All groups share one centre, and each spreads out both ways along 9 directions, with some noise.
Known rows, each followed by its group:
[-15, -28, -20, 7, -8, -25, -12, -12, 1, -32, 0, -28, -10, 1, -13]
(3)
[36, -5, -1, 31, 9, 6, 3, 7, 14, 8, -5, -7, -11, -24, 19]
(0)
[19, -17, 33, 2, 33, 6, -4, 6, -4, 20, -30, 13, -24, 12, 27]
(2)
[32, 3, 5, 7, -6, 0, -8, -15, 11, 5, -12, -40, -16, -6, 6]
(0)
[-2, 14, 5, 0, -16, 10, -14, -10, -8, 14, -5, -16, -10, 1, -24]
(1)
[19, -14, -1, -11, 18, -8, 2, 6, 16, 13, -31, 33, -19, -4, -23]
(0)
[24, 5, 8, 12, -25, 7, -13, 9, -33, 47, 6, 23, 34, -7, 25]
(1)
[-15, 18, 4, -14, -5, 14, -14, 7, 20, -7, -11, 4, -9, 4, -52]
(3)
[8, -22, 18, 4, 21, -10, 3, -1, -4, 31, -39, 8, 5, 4, 23]
(1)
[14, -13, -5, 6, -4, -18, -1, 12, 21, -22, 7, -8, 7, -3, 6]
(0)
[-2, 1, 8, 26, -18, 16, -23, 18, -4, 17, -1, -7, 33, -9, 16]
(3)
[-7, -11, 4, -6, 0, 19, -26, -15, -6, -16, -13, -19, -47, 22, 6]
(1)
[36, 5, -9, 10, 6, -19, 24, -15, 7, -8, 17, -32, -3, -18, 18]
(3)
[9, 9, -37, -4, -1, 1, -3, 4, 39, -18, -6, 1, 18, -30, -36]
(2)
[-16, -25, -3, 28, -5, -16, -2, -7, -14, -9, 6, -24, -11, 1, 10]
(0)
[30, 39, -16, -14, -24, 5, 23, 10, 47, 1, 7, 9, 12, -14, -34]
(2)
[-8, -19, 13, 8, 14, 4, -9, 11, 2, 7, -22, 16, -14, 5, -4]
(0)
[-21, -14, -30, 14, -10, -7, 3, 6, -9, -3, 11, 21, 29, -14, 4]
(0)
[20, 29, -13, -11, -38, 13, -2, 14, 25, 28, -10, 16, 44, -7, -12]
(1)
[-1, -6, 0, 29, -12, -6, -9, 12, -8, 18, 2, 3, 22, -18, -10]
(2)
[-1, -23, 2, -11, 7, 9, -23, 12, 21, -5, -39, 15, -9, 17, 6]
(2)
[41, -39, 13, -19, 42, -39, -35, 9, 15, -18, -32, 3, -4, -5, -15]
(3)
[19, 1, -2, 17, 4, 10, 5, -9, -9, 5, 8, -19, -1, -11, 40]
(1)
[16, -20, -23, 14, -3, -5, -9, 19, 15, -9, -1, 19, 25, -18, 22]
(0)
[-22, -13, 7, -13, 21, 2, 4, -6, -1, -28, 0, 3, -49, 24, -5]
(2)
[7, -2, -5, 15, 16, 4, 18, 9, 29, 0, -13, -3, 13, -17, 18]
(1)
[14, -7, 11, 13, -16, -1, -4, 5, 21, 24, -34, -9, -9, 4, -12]
(2)
[-2, 5, 8, 9, 16, -24, 19, 15, 9, -15, 25, 8, 5, -18, -41]
(1)
[-12, 11, -7, 33, -3, 13, 22, 1, 6, -21, 35, -18, -26, -17, -7]
(3)
[-2, -34, 4, 19, 5, -22, -17, 0, -18, -2, -5, -7, -6, 0, 5]
(2)
[29, -19, -4, 23, 33, -20, 8, 8, 13, -33, 21, -6, -22, -27, 0]
(3)
[2, -9, -8, 9, 27, 9, 10, 18, 18, -11, -2, 33, -12, -15, 0]
(3)
[-15, -50, -15, -7, 4, -21, -38, 11, -11, -45, 1, 8, 14, 17, 33]
(3)
[-29, 10, 21, -19, 21, 45, -4, -2, -5, -6, -14, 10, -39, 31, 18]
(3)
[15, -37, -18, -3, 34, -28, 19, 0, 7, -12, -15, 36, -33, -8, -9]
(0)
[-12, -39, 4, 9, 26, 2, -22, 5, 7, -10, -37, 6, -31, 7, 3]
(2)
[21, -17, -12, 4, -13, -13, -3, 12, 30, -16, -7, 3, -3, 1, 1]
(2)
[2, -20, 3, 14, 34, 7, -23, 12, 13, -27, -8, -5, -14, -14, 1]
(3)
[8, 3, 3, -24, 8, 0, 2, -15, 19, 1, -30, -12, -19, 13, -8]
(1)
[-16, -21, -7, -7, -9, -21, -12, -19, -13, -24, 3, -31, -6, 17, 10]
(0)
[24, -3, 5, -20, 7, 5, -1, -15, 1, 10, -22, -3, -24, 16, 22]
(1)
[2, -7, 2, 34, 30, 27, -3, 8, -8, -12, 15, -2, -19, -20, 38]
(1)
[-7, -22, 9, 42, 0, -13, 4, 4, -28, -1, 25, -13, -10, -9, 20]
(2)
[33, 28, -7, -14, 6, 1, -3, -3, 9, 19, -4, -3, 42, -27, -8]
(2)
[28, -2, -16, -2, 0, -4, 4, 3, 9, -8, 7, 6, 8, -12, 18]
(0)
[19, 15, 31, 14, 1, 4, 13, 7, 1, 40, -11, 8, -16, -4, -21]
(3)
[26, 28, 6, -19, 24, -8, 34, -9, 26, 0, 2, -5, -17, -12, -31]
(1)
[14, -9, -17, 22, -1, -4, 4, -3, 13, 7, -12, -7, -3, -22, -3]
(0)

New rows, each followed by its group:
[0, 0, 11, -21, 21, 7, 0, -5, 25, 13, -47, 4, -19, 11, -23]
(1)
[-4, -12, -23, 11, 4, 0, -1, 2, 15, -22, 2, -11, 15, -13, 20]
(0)
[-4, 8, 3, 12, 0, 15, 0, 1, 1, 13, -5, -4, 0, -7, -1]
(0)
[-19, 11, 3, -8, -49, -6, 14, 16, 9, -16, 31, 20, -14, 31, -24]
(2)
[-17, 6, 3, 37, 1, 37, -4, 9, 5, 8, -5, -14, 4, -12, 26]
(2)
[37, 31, 8, -40, -6, -14, 8, -12, -2, 6, 16, -7, 24, 6, 5]
(2)
[-4, 39, 5, 15, -14, -7, 10, 17, 3, 25, 23, 8, 45, -36, -67]
(1)
[17, 1, 3, 6, -13, -13, 4, 4, 7, 12, 1, 4, -2, -5, -20]
(0)
[-31, -9, -4, 52, -39, 8, -1, 11, 0, 0, 13, -19, -3, -3, -1]
(2)
[41, 33, 4, -22, -29, -24, 23, -4, 14, 23, 12, 1, 19, -4, -31]
(3)
[7, 24, -2, -9, 46, 7, 14, 7, 12, -34, 33, 1, 15, -28, -1]
(1)
[-16, -9, -23, -4, 1, -27, 21, -16, 12, -12, -7, -8, -10, -7, -38]
(0)
[-5, -14, 1, 4, -8, -9, -19, -16, -3, 16, -35, -34, 8, 5, 0]
(3)
[30, 16, 0, -44, -9, 11, -11, 7, 35, -1, -25, 10, 19, 19, 14]
(2)
[-38, 36, 9, 21, -21, 39, -11, -11, 10, 29, -25, -48, 16, -8, -30]
(0)
[30, -8, 8, 6, -15, -26, 4, 0, -9, 5, 15, 0, -13, 2, -5]
(0)
[-44, -4, -15, 33, 1, 17, -15, -15, -2, -2, -15, -39, -6, -20, -28]
(2)
[-20, -5, 5, -12, 12, 11, -5, 5, -5, -18, 4, 17, -14, 16, 6]
(2)
[7, -13, 10, 11, 2, 12, -2, 11, 8, 16, -24, 20, -25, 6, 3]
(1)
[-3, 7, 15, 20, 15, 28, -3, 15, 8, 5, -5, 0, 0, -8, 15]
(0)
[18, -4, 16, -13, 15, 3, -1, -5, -9, 5, -9, -3, -8, 15, 39]
(3)
[31, 14, 3, 16, -1, 10, 12, 4, -11, 19, 22, 7, 3, -20, 19]
(1)
[-13, 25, 5, 23, -31, 11, -2, 23, 28, 3, 10, -18, 40, -12, -20]
(0)
[2, -9, 0, 17, -7, -12, 16, 21, 15, -6, 10, 29, -24, -4, -31]
(2)
[19, -7, 9, 21, -11, -20, 13, 17, -3, 18, 11, 20, 4, -11, -8]
(3)
[-18, -16, -23, -4, -14, -12, -17, -7, 16, -27, -11, -18, -7, 4, -29]
(2)
[35, -3, 8, -3, -38, 10, -13, 1, -14, 36, -10, 27, -27, 23, 14]
(1)
[38, 23, 8, 4, 17, 1, -2, 0, 24, -15, 14, -31, -2, -27, -16]
(3)
[33, 23, -6, -16, -8, -9, 16, -33, -2, 5, 9, -42, -5, -2, 14]
(1)
[-20, -8, -15, 17, -26, 10, -11, 19, 37, -12, -17, -6, 14, 0, -8]
(1)
[-10, -8, -4, 31, -2, 9, -2, 11, 12, 2, -10, -10, 11, -13, 10]
(1)
[-31, 12, -18, -17, 3, 10, -18, -19, 26, -57, 4, -57, -10, 4, -23]
(1)
[7, 7, 5, -15, 16, 14, -3, -5, 12, 6, -24, -3, -7, 4, 8]
(3)
[6, -13, -1, -10, 7, -2, -14, -1, 6, -16, -8, -9, -3, 9, 19]
(0)
[-11, 12, 5, 1, 21, 14, 21, 3, -1, -14, 22, 13, -26, -4, -5]
(2)
[21, 2, -6, -10, -18, -34, 2, -2, 13, 2, 0, -6, 10, -6, -41]
(3)
[29, 4, -5, -3, -17, -21, -5, 2, -1, 8, 9, -3, 33, -10, -1]
(2)
[-4, 3, -15, 23, -8, -7, 19, -1, 7, 9, 7, 0, 5, -22, -22]
(0)
[20, 1, 31, -32, 18, -24, -11, -19, -55, 35, -2, 11, 8, 12, -2]
(1)
[-11, 50, 6, -32, 10, 40, -35, -13, -18, 6, 5, -9, 19, -10, -38]
(1)
[-18, -9, -8, 8, 24, 7, 9, 6, 15, -14, -10, 7, -4, -9, 0]
(0)
[5, 32, 9, 33, -14, 16, 20, 11, -4, 34, 21, 0, 20, -27, -10]
(2)
[-16, -1, -3, -10, 5, 16, -7, -10, 3, -8, -14, -11, -8, 12, 13]
(3)
[10, -34, 13, 1, -7, -21, -16, 25, -2, 4, -12, 40, -4, 18, 4]
(2)
[32, 3, -1, 22, -17, -34, 18, -16, 9, 13, 4, -40, -12, -20, -31]
(2)
[-10, -14, 6, 15, -37, 1, -11, 9, 14, 0, -15, -14, -8, 23, 6]
(2)
[-37, -6, -29, 0, -57, -18, 11, -7, -7, 5, 5, 7, 15, 17, -19]
(3)
[-24, -19, -11, 31, 26, 11, 8, 9, 15, 9, -29, 13, -11, -22, -13]
(0)
[-9, 38, 21, -14, -26, 15, -5, 1, -9, 12, 17, -12, 20, 14, -12]
(0)
[2, 26, 19, 7, 16, 17, 21, -22, -2, 17, -3, -38, -27, -4, -1]
(2)
[2, -7, 20, 24, 15, -32, 13, -2, -31, 18, 20, -9, 9, -17, -14]
(1)
[55, 30, 18, -23, -6, -27, 20, -7, 1, 30, 8, -1, 13, -7, -19]
(2)
[2, 13, 50, 21, 8, 11, 6, 47, 15, -13, 31, 16, 3, 8, 9]
(0)
[5, 24, 16, -9, 2, 4, 19, -5, -3, 9, 12, -2, -14, 4, -12]
(2)
[4, 2, 22, 32, -13, 1, -2, 16, 7, 9, 4, -13, -2, -4, -7]
(0)
[20, -3, 19, 24, 13, 3, 15, 18, -4, 7, 20, 35, -53, -9, -24]
(1)
[25, 22, 22, 4, -34, -11, -3, 2, 0, 11, 18, -24, 3, 6, -15]
(0)
[-15, -6, -15, 37, 22, -9, 38, 27, 49, -31, 11, 5, 4, -32, -21]
(0)
[21, -21, -17, 28, -1, -14, 11, 4, -7, 19, 0, 23, -9, -24, -2]
(0)
[-6, 15, -9, 13, -33, 6, -5, -7, -9, 33, -6, -10, 18, -12, -22]
(0)
[-35, 7, -12, 20, -22, 2, 3, -11, -8, 1, 10, -29, 17, -7, -10]
(0)
[41, -1, -4, -11, 33, -13, 23, 1, 17, -20, 13, 12, -14, -14, 17]
(3)
[6, -12, 12, 54, 23, -19, 43, 4, 16, 10, 1, -17, -32, -28, -14]
(1)
[9, 29, -2, -10, 4, 16, 7, 9, 6, 7, 14, 17, 26, -15, -3]
(2)
[3, 20, -14, 26, -18, 13, -7, -5, 12, 24, -13, -32, 34, -33, -18]
(2)
[66, -4, 16, 6, 38, -13, -10, 12, 17, -2, -4, -10, 13, -29, 18]
(3)
[10, -8, -14, -45, -2, -29, -13, -13, 14, -25, -12, -1, -3, 16, -32]
(2)
[12, 26, -1, 6, 30, 11, 26, -14, 22, 6, -10, -32, 2, -26, 0]
(1)
[-20, 15, -7, 0, 7, 43, -2, 11, 14, -6, -5, 14, 5, 1, 19]
(3)
[-6, -1, 1, 5, -8, -7, -8, 10, 1, 9, -6, 1, 34, -5, -3]
(1)
[10, -9, 4, 4, -14, 11, -15, -10, -8, 14, -17, -8, -24, 15, 16]
(1)
[-11, 8, 36, 1, -22, 5, -21, 33, 6, -9, 17, 1, 27, 24, 4]
(0)
